There are 3 nested groupings, the coarsest first. Each group lies inside one group of the grouping before and may be the whole of it. The rows also spread widely along 8 directions, which tell nothing about the answers.
Some rows, each with its group in each grouping after it:
[-29  10  -4 -16   5  15   2  -7 -30 -13  -7   4  27   6  45   8   5  17
  35  31 -13  -3  -6 -15 -30   7  33   6  20  14]
fose mon mupi
[ -1 -18 -64 -10 -18  11  -8 -11  13  11 -68   9 -31 -24   1  12  -2  -8
 -33 -37   0  35  34   3  22   7   7  26 -20  -5]
vivaf bita Zeg
[-56 -35   1  32   3  21  -3  -3  -7  -6  22  -6 -25  22  10 -14  -7   9
  18  -4  34   5 -14  13  14   2 -40   2  -6   0]
vivaf vule nazuz
[-38 -49   9  21  36  23   5   8  -3  14  39 -15 -28  31  18 -24 -22   8
   2   6  21  -3 -18  18  28   2 -48   3 -21  11]
vivaf bita Tusa
[-16  19   5  -7   1 -12  13 -31  -6   4  -9 -13  20   0  10   1   1   8
   3  -9 -10  34  25   2 -17  11  -2   7   4 -28]
fose bida rav
[  4 -12  -6 -17  38  14   1   0   6  30  25   7 -24  -2  19 -17 -13   3
   4  33 -15  -4  -2   8   6   9  12   8  -3 -10]
fose Mas doguk
[-70 -15 -22  33 -25  10 -21  12 -37   5 -10   2 -69  11  39 -18 -19 -28
  47 -10  50  -1 -28  -1  14  39  -1   5  13   4]
vivaf vule neto
[-13  -9   6   5  26  -9  19   1   3 -10   8   1  -9  22  -1 -11 -11   0
  18 -32   2  -2  -1  11  18  -9 -32   0  10  -9]
fose bida kalov
[ -4   6 -10  26  22 -18  16  -4  23  -2   4   3 -40  24 -19  -8  -6   2
  48 -42 -22   1  18  27  28   2 -29  11  36 -44]
fose Mas fim
[ -1  20   5 -18   9 -44  30  15   1  32  -8 -22 -41  -2   4 -24 -37 -58
  18 -86  21 -10 -16  10  30  37   2  11  28 -14]
vivaf mis Rofof
[-23 -34 -14  29  34  26   3   4  17 -10  26  16 -30  31   2 -16   0  36
  49  26 -20 -16   6  11  10 -13 -29  -6  16 -11]
fose mon zigaz
[ -7  -2 -40  -9   1 -13  10  11   0   7 -39   5 -29 -13  -2 -10  -8 -15
  29 -49   2  -3  -2  13  12  12  22   9  22  -8]
vivaf bita daku
[-26 -19 -41  -1 -12  15   2 -16  -2 -26 -52  10  17   1  -6  14  17  16
 -13 -38  -7  23  23   3   0 -21  -7   6   0   4]
vivaf mis Nubal
[-14  15 -31  -9 -10  10 -16 -13 -19  19 -44   1 -37  11  66  26 -26 -13
  -6   8 -20  25  13 -21  32  37   8  41 -18  27]
fose mon Lagek
[-26 -11 -18  44   0  19  -1 -40   8   3  19 -14 -23  30   3 -11  18  39
  44  21 -23  29  29  24  -8  12 -35  14   9 -44]
vivaf bita Zeg
[ -4 -39  -4  -8  57  16   4  29   9  -5   9  20 -18  20  17   0 -22   4
   4 -12 -17 -33 -20   7  40 -26 -25   1  -4  37]
fose Mas fim
[-35 -18   2   1   8  18  -4 -10  -1  29   2 -12 -36   1  28  -3 -32 -10
 -44   0  27  31  16 -10  30  18 -31  18 -47  -1]
fose mon Lagek
[ -5 -32  -7  -8  20  28  13 -22  30   3   5  -4  29   5  -7   2  12  34
 -33  10 -14  26  26  15   2 -18 -29   5 -31 -10]
vivaf vule neto
[ -6 -10 -39 -21   3  23  -7  -5   6  -3 -57  15  -1  -4  27  30 -11   8
 -35  -8 -22  21  30 -14  25  -6   1  23 -29  29]
fose mon Lagek
[ 39  -3 -16 -52  31   1  10  -7  17  32 -16   6  -3 -14  20   9 -19  -9
 -43   1 -27  13  14   2  24  10  11  24 -28   5]
fose bida kalov
[ 16 -11  -6 -37  30  13   9 -10   3   3  -8  11  25  -2  15   3   2  18
 -12  20 -29   6   9   2  -5 -11  14   7 -11   6]
fose bida kalov
[ 20   0   3 -31  33 -27  46  13  27   0  -9  -4  18  -1 -33 -18  -6 -16
   8 -74  -8 -17  -4  24  12 -12  -1  -4  32 -12]
vivaf mis Nubal
[-28   5   3   2  -8  -1  18 -28  -2 -14  -6 -16  29  10   1   6   8  14
  11 -21   4  29  11  10 -10   1 -13   9   9 -14]
vivaf vule nazuz
[-88 -30 -15  27 -18  27 -11   2 -45 -21 -11  -3  -5   5  20 -15   6  11
  25  -8  54  12 -18  -2 -19  -1   0  -8   5   6]
vivaf bita Tusa
[ 39  42   3 -27  13 -50  44 -20  26  41 -11 -38 -13   4   0  -7 -26 -38
   7 -66 -22  22  19  27  33  45   3  35  17 -38]
vivaf bita Tusa
[-32 -11 -20  -6   5  14   3   3  -7 -15 -25  13   5  -4  15   3   2  14
  14  -4   5   5   9  -7  -6  -7  10   2   8   3]
fose mon mupi
[-27 -47 -33  -6  20  43  -9   6 -12 -16 -18  14  12  14  32  11   2  29
  -4  19 -12  -5  -7   1   8 -21  -5   8 -18  48]
vivaf bita Tusa

New rows, each followed by its group in each grouping:
[-33 -17   7  21  16  -1  15  -2  -5  -4  12  -8 -14  30   5 -14 -10   0
  20 -38   8  -2 -13  17  17  -1 -42   0  15   2]
vivaf mis Nubal
[ -7  -3  -8  -7  15  21 -15 -26 -13  39  20  -4 -32  10  53  -6 -12  12
   5  67 -21  20   9  -3  -4  40   8  22 -23 -14]
fose bida rav
[-78  17  15  35 -28 -10   5 -34 -36 -18   3 -16   7   4  -5 -20  15  10
  41 -19  43  41  13   2 -44  13  -8 -13  26 -59]
fose bida rav
[-15  -7  15 -24  16  17   2 -22 -21  17   6  -9  23   0  40   6 -17   0
 -45  20   7  29   3  -9  -1   7 -11  15 -39  15]
fose bida kalov
[-23   0  24   2   5   2  15 -34  -2  41  34 -36 -13   8  13 -28 -10  -6
 -18   0  13  31  11  10  -7  28 -24  15 -18 -39]
vivaf mis Rofof
[-56 -30  27   9   4  22   7 -25 -25  19  27 -30   5   9  23 -17 -11  -1
 -50   2  44  33  -2   1  -4   7 -43   6 -39  -1]
vivaf mis Nubal
[-40  -5 -17  -1 -20  17 -13 -32 -18  24 -15  -4 -14 -19  22  -9   1   8
 -24  25  18  51  27  -8 -23  24  11  11 -27 -36]
fose bida rav
[-19 -11 -44   7 -13  21 -17 -28   5  10 -30  13 -22  -7   4   1  14  28
  -3  23 -14  41  43   2 -12   9   4  15 -15 -41]
fose bida rav
[ 31  28  27 -40  36 -43  41  -4  18  18 -17 -21  14  -3   5  17 -41 -45
 -51 -84 -13  17  11  10  52   2 -27  26 -14   6]
fose Mas fim
[-74 -27 -18  52  -8  15  -5   1  -6 -38 -26   9 -28  26  -2   9  -7  13
  15 -52  31  17  16  -1  31 -18 -59  -3  -4   5]
fose mon Lagek
[-56 -48  24  43  28  22   5   7   4  17  66 -13 -49  31   4 -45 -13   9
  34  18  40  -9 -22  24  14  13 -55 -13  -6 -24]
vivaf vule neto
[ -3 -17 -59   2  -5   0  10  -2  24 -26 -61  22   1  -2 -34   5  22  17
  18 -64 -24   8  29  15   7 -25   1   3  29 -17]
vivaf mis Nubal
[-26 -20 -47   4  -8  19 -22  -6 -14 -13 -53  24 -21   2  22  18  -1   7
  -9  -9  -3  20  16 -11  12  -5   1  14 -12  11]
fose bida kalov
[ 20 -19  -9 -10  27  -4  38 -14  58 -10 -10  -2  29   7 -47  -2   9  21
 -17 -52 -23  18  38  33  18 -28 -39   3  -3 -32]
vivaf vule neto
[-60 -31   2  21  -2  50 -12 -35 -15   7  19  -6   2   8  29  -7   4  41
 -27  61  17  44  25 -12 -22  -3 -25   5 -44 -16]
fose mon zigaz
[ 25  10  -5 -41  31  -2  12  -6   3  20 -13   2   8  -6  26  12 -18 -10
 -17   0 -33   6   5  -2  15   6  18  22  -6  11]
fose Mas fim
[-53 -21 -17  46  -8  16 -13 -19 -19 -20  -9   8 -28  33  16   6  -1  18
  18  -9   7  28  17   5  12  -3 -48   9  -7 -12]
fose bida kalov
[-13 -26 -36  37   9   3  12  -7  33  -2  -4   5 -43  13 -38 -21  13  23
  45 -34  -8   8  27  36  12  -4 -29   2  25 -54]
vivaf bita Zeg
[ 30  -4 -46  -3  21  -8  25  -8  45  -2 -31   5  -9  16 -23   3   6  15
  27 -42 -52   4  31  31  28  -7  -8  18  23 -24]
vivaf bita Tusa
[-28   4 -18  12  -2  17 -15 -24 -20  15  -2   2 -30   5  31  -1   0   9
  23  32 -11  24  14   0  -7  20  13  18   4 -25]
fose Mas fim
[ -5 -16 -37  -7  -2   8   5  -8   9   1 -40   6  -5  -2   0   3   2   3
 -15 -37 -13  17  19   7  11  -2  -4  17  -3  -4]
vivaf mis Nubal
[-11  -6  28  16  30 -30  48   0  36 -19  24 -18  13  27 -44 -20  -5  -2
  32 -82   9  -4   4  38  24 -14 -60 -13  30 -34]
vivaf vule neto
[-49 -21  -3  21   1   8  -5  -5 -24 -16 -11   5 -12  16  18   3 -10  -1
  -2 -23  27  17  -1  -5  12  -5 -34   1 -12   7]
fose bida kalov
[ 37  13 -24 -59  18 -24  13  18  19  66 -37  -5 -53 -34  32   1 -58 -61
 -52 -39   3   8   7  -7  57  48  27  40 -26   6]
fose mon mupi
[-28 -13 -23  19   0  34 -10 -24  -4 -13   4   8   3  32  29   1  21  43
  51  44 -32   7   7  10 -12   6  -4   6  11   1]
vivaf vule neto
[-39   9 -13  47 -24   1   3 -50  -7   5   1 -26 -18  29   7  -3  13  21
  43  -5  -6  48  33  21  -7  29 -29  21  12 -53]
vivaf bita Tusa
[ -4 -10 -22  12  24   0  10   4   9   6   0   0 -31  22   7 -11  -7  10
  51 -17 -26 -11  -3  21  19  13 -12  11  24  -6]
vivaf bita daku
[-63 -46 -73  73 -21  40 -41  -6 -11 -15 -32  24 -80  36  22   5   5  34
  56   5  -7  13  18  12  28   6 -37  17   4  -3]
vivaf bita daku
[  0  -2 -20 -21   9  -8  11   1  14  18 -36   3 -26 -10  13   8 -32 -23
 -34 -40   1  16  18  -8  39  10  -9  23 -19  11]
fose mon zigaz
[ -4   0  17  13  11 -13  34 -34  30  -6   8 -27  20  27 -13   8  -6   9
  -9 -49 -11  32  28  28  28  -4 -65  20  -7 -19]
vivaf vule nazuz
[  4  42 -16 -35 -23 -41  16 -10 -19  26 -59 -21 -16 -10  37  12 -31 -62
 -16 -82   0  20   4 -12  25  44  22  35   7  13]
vivaf mis Rofof
[-16 -14 -13  10   0  16   7 -31   4  -3 -10  -6   6  21   7   4   9  22
  -4 -11 -24  24  28   9   0  -4 -30  16  -7 -12]
vivaf mis Rofof
[-25 -34 -30   2  10  22  -8   4   3  14   9  19 -37 -18 -13 -37  13  16
  29  30  20   3   5  10 -23   3  28 -11  11 -50]
fose bida kalov
[ 10 -21 -21   2  50  -2  27  25  27 -12  12  14 -11  20 -25 -26   7  25
  83 -28 -35 -42 -14  36   8 -15   0 -14  57 -10]
vivaf bita daku
[ 29  27   7 -17  25 -31  29 -25  23   4 -22 -12   9  18  10  31 -23 -14
 -20 -61 -45  26  31  12  46   3 -35  34  -4  -4]
fose Mas fim
[-38   4  21  14  19 -17  15   5 -31 -33   6   0  10  31  18  -3 -11  -5
  49 -37  13 -13 -25   1   2  -5 -22  -9  32  14]
fose bida kalov
[  6 -39 -59   4  15  49 -20 -15  19  11 -15  24 -25  14  14  -1  18  45
  14  44 -58   0  27  10   1  -5  -1  17  -7  -4]
vivaf mis Rofof
[-16 -17 -20  22   9   6   4  -9  10  15   8  -7 -43  16  -1 -18  -2   6
  32 -10  -4   8   7  21  12  19 -20  10  11 -28]
vivaf bita Zeg
[-13  -5 -29   3   2  19 -19 -18 -20   0 -19  15 -17  22  47  13  -1  18
  23  33 -31  13  10  -8   2  12   4  21  -1   9]
fose bida kalov
[-59 -42 -16  31  16  24 -18  18 -20 -10  10  22 -40  21  17 -19  -6  17
  39  14  19 -18 -16   1   4  -6 -20 -14   7   7]
fose bida rav
[-13   1 -32 -41 -22  -1   3   0  -4  19 -53  -2  -6 -43  10   4 -10 -29
 -39 -36  32  28   6  -5   9  20  38  19 -14   1]
vivaf vule nazuz
[-30 -15 -17  14   9  12   0 -14   5 -11  -1  15  -2  -6 -16 -12  18  25
  15   5  -1  19  23  10 -18 -15  -1  -6  12 -42]
fose Mas doguk
[ 21   8 -32  -3   9  -8   1 -21  14  11 -31   8 -29  21  23  21 -13  -1
   4 -15 -44  22  30   6  36  17 -19  33  -4  -7]
fose bida kalov
[-59 -35 -65  45 -20  36 -38  -2 -26   5 -22  19 -72   8  25 -16   7  20
  60  28  10   6  -2   4  -5  23  13  11  11 -13]
vivaf bita daku
[-49 -14 -17  29  -8  11   3 -15 -14 -39 -24   3  11  29   5   8  15  21
  31 -41  -5   5  11   4  -5 -18 -31  -1  20   7]
vivaf mis Rofof
[ 23   0 -39 -28   9   6  12 -18  20  25 -34  -4  -3  -9   9   7   0   6
 -16  -9 -32  24  28  11  11  15  18  28 -10 -13]
vivaf bita Tusa
[ -1 -53  -2  -9  50  30  14   4  18  -7   3   5  18  27  10   7 -11  22
 -42 -15 -20 -10  -4  12  35 -37 -55   4 -32  44]
vivaf mis Nubal
[-39 -15 -25  33  -7 -14  -9  15 -12  -4 -29  12 -68  15  12  -2 -32 -30
  13 -64  32   5  -4   3  52  13 -37  11   2  -1]
fose bida kalov
[ 17   3   0 -18  22 -23  23   1  27  31 -17 -10 -34   2  10   6 -47 -36
 -42 -58   0  16  19   2  58  18 -35  27 -26   4]
fose mon zigaz
[  6  24 -13  -9   6 -10  11 -18  10  21 -19  -9 -29   8  22   5 -19 -10
  12 -15 -25  20  23   0  24  31   1  28   4 -15]
fose mon Lagek
[ -5   0 -27 -37  -2  12 -10 -11  -9  30 -29   7  -6 -31  27  -2  -5  -1
 -28  27  -1  27  18 -10 -17  21  42  16 -20 -13]
fose bida rav
[ -4  24   3 -25  -8 -29  30  -8   6  15  -7 -21   5 -24 -16 -22   1 -23
  27 -42  21  14  -1  17 -15  27  33   5  37 -46]
vivaf vule nazuz
[-31   6  25 -22  12 -23  15   6 -20  15  -2 -15  -5 -12  14 -15 -30 -37
 -21 -48  46  11 -12  -5   9  16  -6  -3  -4  -1]
fose bida rav
[-10   8 -22  11  -5 -24  10  14  11  38   0  -7 -84   0   0 -35 -27 -45
  51 -43  23  -3 -13  22  34  53   7  13  30 -43]
vivaf vule neto
[-14   9  20 -11  13  14   8 -36 -28  14  17 -27  26  30  59   7  -8   8
  -8  28 -25  20  -6  -5  -8  23 -12  23 -14  23]
vivaf mis Nubal
[-29 -10 -27  21  -5   9  -5  -6 -10   7  -7   1 -43  20  18 -16  -5   4
  42 -10  -9  -2   2   6   5  20  -5  12  22 -14]
vivaf mis Rofof
[ 14   7  16 -34  35  -3  23 -16  -2  -6   2  -5  48  13  18  11  -7   8
 -15  -5 -26   7   3   2   0 -12  -9   8  -5  14]
fose bida kalov
[-23   6   1  -4  18   7  10  -5 -13  -9   5   2   4  16  31  -3  -7  12
  43  16 -15  -8  -7  -9 -12  10  13   3  23  10]
fose mon zigaz
[  8  -6   2  -5  30   8  11 -28  14  -6   1  -1  27  29  15  16  -3  31
  -8   2 -46  18  28   9  11 -14 -41  12 -13   4]
fose bida rav
[-43 -56 -57  62  18  34 -16  17  10 -32  -8  34 -55  39 -12 -16  14  44
  89 -10 -20 -25   0  27  17 -22 -33  -8  35  -4]
vivaf bita daku
[-10  33  36   7  10 -36  29 -29   3  28  31 -35 -16   5  -5 -20 -16 -24
  13 -35   9  35  15  18   9  28 -23  14  15 -65]
fose Mas fim
[-48 -21 -81  30 -43  15 -29  -2 -13  17 -67  11 -84  -8  19  -1 -10 -18
   6 -29  25  33  23   2  31  35   9  29  -9 -19]
vivaf bita Tusa
[ -22   -1   20   -2   24  -30   32   10    4  -24  -19   -6   11    8
  -16   10  -26  -28  -23 -106   21    8    4    9   43  -27  -49   -1
    4    9]
fose Mas fim
[-24 -41 -33   8   7  31  -4 -10   4  -9 -19   5  -3   6   6   3   5  24
 -11  -3  -1  15  16   9   6 -14 -25   7 -20   9]
vivaf bita Zeg
[-91 -30  13  55  -8   2   6  -5  -9  -4  16 -13 -47  11 -16 -26 -20  -7
  -8 -49  76  32  10   6  18  -1 -70  -8 -17 -34]
fose mon zigaz
[-54 -10  36   2   2 -11  18  -3 -28  26  28 -39 -15  -8  15 -31 -28 -34
 -21 -36  75  21 -22   9   3  28 -25   1 -18 -12]
vivaf bita Zeg
[-24 -24  -5  12   9  -4   5   6   4  27  -2 -14 -58  12  11 -14 -35 -30
 -24 -55  24   6  -2   7  47  18 -46  16 -20   1]
vivaf mis Rofof
[ -4 -17 -89 -16 -20   5 -17  22   6  33 -70  24 -74 -47  -6 -17  -7 -24
  15 -32  11   5  10   6  14  27  60  15  13 -22]
vivaf bita daku
[-22   3 -27   6 -11  -5  -3 -15   1  10 -29   5 -31 -17  -3  -3  -1  -9
  -3 -27   8  34  27   4   8   9   8  16   3 -42]
fose Mas fim
[ -1 -34 -12   2  34  22   6  -4  18  30  24  -9 -27  16   9 -19 -12  16
  -1  16  -8   2   3  24  21   8 -21  14 -17 -11]
vivaf bita Tusa
[-22 -25 -16 -10   9  13  -4   7 -15  16 -17  -1 -26   4  33  -3 -26 -21
 -29 -23  17   3 -14  -4  30  11 -13  15 -22  29]
vivaf mis Nubal
[-52 -17  -4  34 -16   7  -1 -19  -4 -12 -16 -13 -15  27  12  12 -11  -1
 -10 -40  20  35  16   7  28   2 -61  13 -20   3]
vivaf vule neto
[  5  -7 -41   8  -8   3   4 -19  30   6 -36   3 -25   9  -6  10   3   4
  -4 -30 -22  30  38  19  32   8 -22  26  -8 -24]
vivaf vule neto
[ -9 -22 -34 -23  17  16  -3   8   1 -18 -43  28  12  -5  11  12  -1  17
  -9 -11 -17  -3   9  -4   4 -20   8  -1  -5  26]
fose bida rav
[-17  -2  -8 -15  13  -8  22   8  -8 -17 -15   2  22  -1  -6 -14   8  -1
  32 -43   1 -16 -15   9 -13  -9  16  -8  38   1]
vivaf mis Nubal
[ -5   5  -8 -13  15   4   4 -17  -1   9  -5   2   5  -3  17   4  -1   4
  -4   8 -21  17  16   3  -1   5   8  14  -2  -9]
fose Mas doguk
[-10  -2  12 -15  19   8  13 -28   2   4  -8 -10  26  -3  12  17  -5   8
 -52 -11  -6  39  26   1   9 -12 -26  16 -33  -3]
fose Mas fim
[-28   1 -10 -19  -5   0   9   0 -23  -7 -31  -5  14  -2  22   4  -9 -14
  -7 -43   9   4  -7  -9  -4   2  10   5   9  22]
vivaf mis Rofof
[-30  -7   8  18   5   0   4 -27   5  16  10 -14 -19  13   2  -9  -7   7
 -13 -10  10  37  29  11   9  10 -44  10 -19 -35]
fose bida rav
[-36 -15 -34  -1  -3  16 -20  11 -22  16 -21  18 -48 -21  23 -11  -7 -12
  14  11  20   6  -6  -8   2  16  34   9   4  -9]
fose Mas fim
[ -7  -4 -28  -4   8  -5  -4   2   0  -2 -42  12 -30   5  24  26 -25 -22
 -20 -50 -15  15  13  -3  51  -2 -19  29 -13  21]
fose Mas fim
[-13   6  -6 -26   6  -5  15   9 -11  -3  -6   1  13  -5  16 -15  -1  -9
  42  -7   5 -13 -22   4 -12  14  37  -2  33   4]
vivaf vule neto
[-38 -27  12  12  18   8   8 -10   2  -3  10  -3   1   9  -4 -11  -7  13
 -21 -18  20  19  11   9   7 -14 -45  -7 -20 -13]
fose bida rav
[-39 -26 -38   3  -4  39 -19  -6  -4   8 -26  14 -31  -8  24  -1  -2  17
 -11  31  11  21  19 -14   4   5   8  12 -23  -2]
fose mon Lagek
[-24   9  42  -7  40 -40  46  32  10   9  26 -17 -25   6 -15 -35 -40 -44
  35 -81  43 -27 -27  13  33  10 -20 -15  36 -15]
fose mon Lagek
[-22 -45 -27  12  17  37 -12  -5   1  17   8  -1 -32  10  23  -9  -5  19
  -4  30   0   8   2   9  11   5 -18  11 -27   3]
vivaf bita Zeg
[-12 -35 -16 -14  30  17  14  12  28 -14 -27  13   2  -6 -14   6 -11   9
 -35 -37   5   5  21   1  33 -34 -26  -1 -21  14]
fose mon Lagek
[-43 -22 -15   6   0  -7   3  18 -17   6 -28 -10 -39   5  16  -6 -35 -35
 -12 -66  43   5 -17   6  43  14 -22  11 -12  23]
vivaf bita Tusa
[-89 -23 -38  47 -54  28 -27 -35 -45 -43 -58  -2   9  10  24  28  19  21
 -15 -28  36  58  26 -11 -12  -9 -35  12 -23  12]
vivaf bita Zeg
[-12  14 -36  10  -9  -7  -8 -18  -3   7 -25  12 -38  10  11  -3   3   7
  49   2 -25  17  25   7  -5  28  13  15  26 -37]
fose bida rav
[-20 -31  -7   8  11  28   8 -22  21  -3  13  -4  10   9 -10  -4  13  36
  -5  13   0  22  18  19  -2 -13 -24   8 -13 -21]
vivaf vule nazuz
[-66  -3  21  51  -2  -2  -3 -15 -23   9  35 -18 -50  22  14 -21 -13  -7
  34 -10  34  24  -1  12   8  21 -40   6   9 -41]
fose Mas fim
[-15 -47 -12 -13  36   1  23  46  28   0   2  13 -25 -14 -36 -36 -15 -17
   4 -56  38 -32 -20  23  31 -18 -10 -21  11   0]
vivaf vule neto
[-18   9   6 -14  15 -13   8   0 -16   4  -6  -1  -3   7  25  -2 -17 -14
  10 -23   2   2  -7  -1   7  15  -2   3   8   8]
fose bida rav
[-26  -9   5  18  29 -20  15  22   1 -13  -1   9 -32  21  -3  -6 -27 -24
  23 -68  14 -16 -11  14  40  -9 -36  -3  22   5]
fose Mas doguk
[ 24   7 -20 -24  25  -6   8   6  28  46  -9   0 -61  -2  21 -11 -31 -22
   6  -4 -21   0  11   3  41  36  10  29  -4 -16]
fose mon Lagek
[-11 -17 -12 -24  13  17   9  -6  11  -3 -38   2  12  -4  14  23 -18   1
 -66 -28   3  28  29 -11  34 -16 -28  17 -45  28]
fose mon Lagek
[-29 -21 -50  17 -29  30  -8 -37  20  -6 -30   4  -7 -11 -20   4  34  40
   3  12  -5  48  48  13 -17  -2   2  15  -4 -50]
vivaf vule nazuz
[ -8 -20  -3 -16  20   6  13   7  16  17  18  -7 -14  -3  -2 -23  -9  -2
  12  -2  13  -6 -12  19   8   9   3   3   4 -11]
vivaf vule nazuz
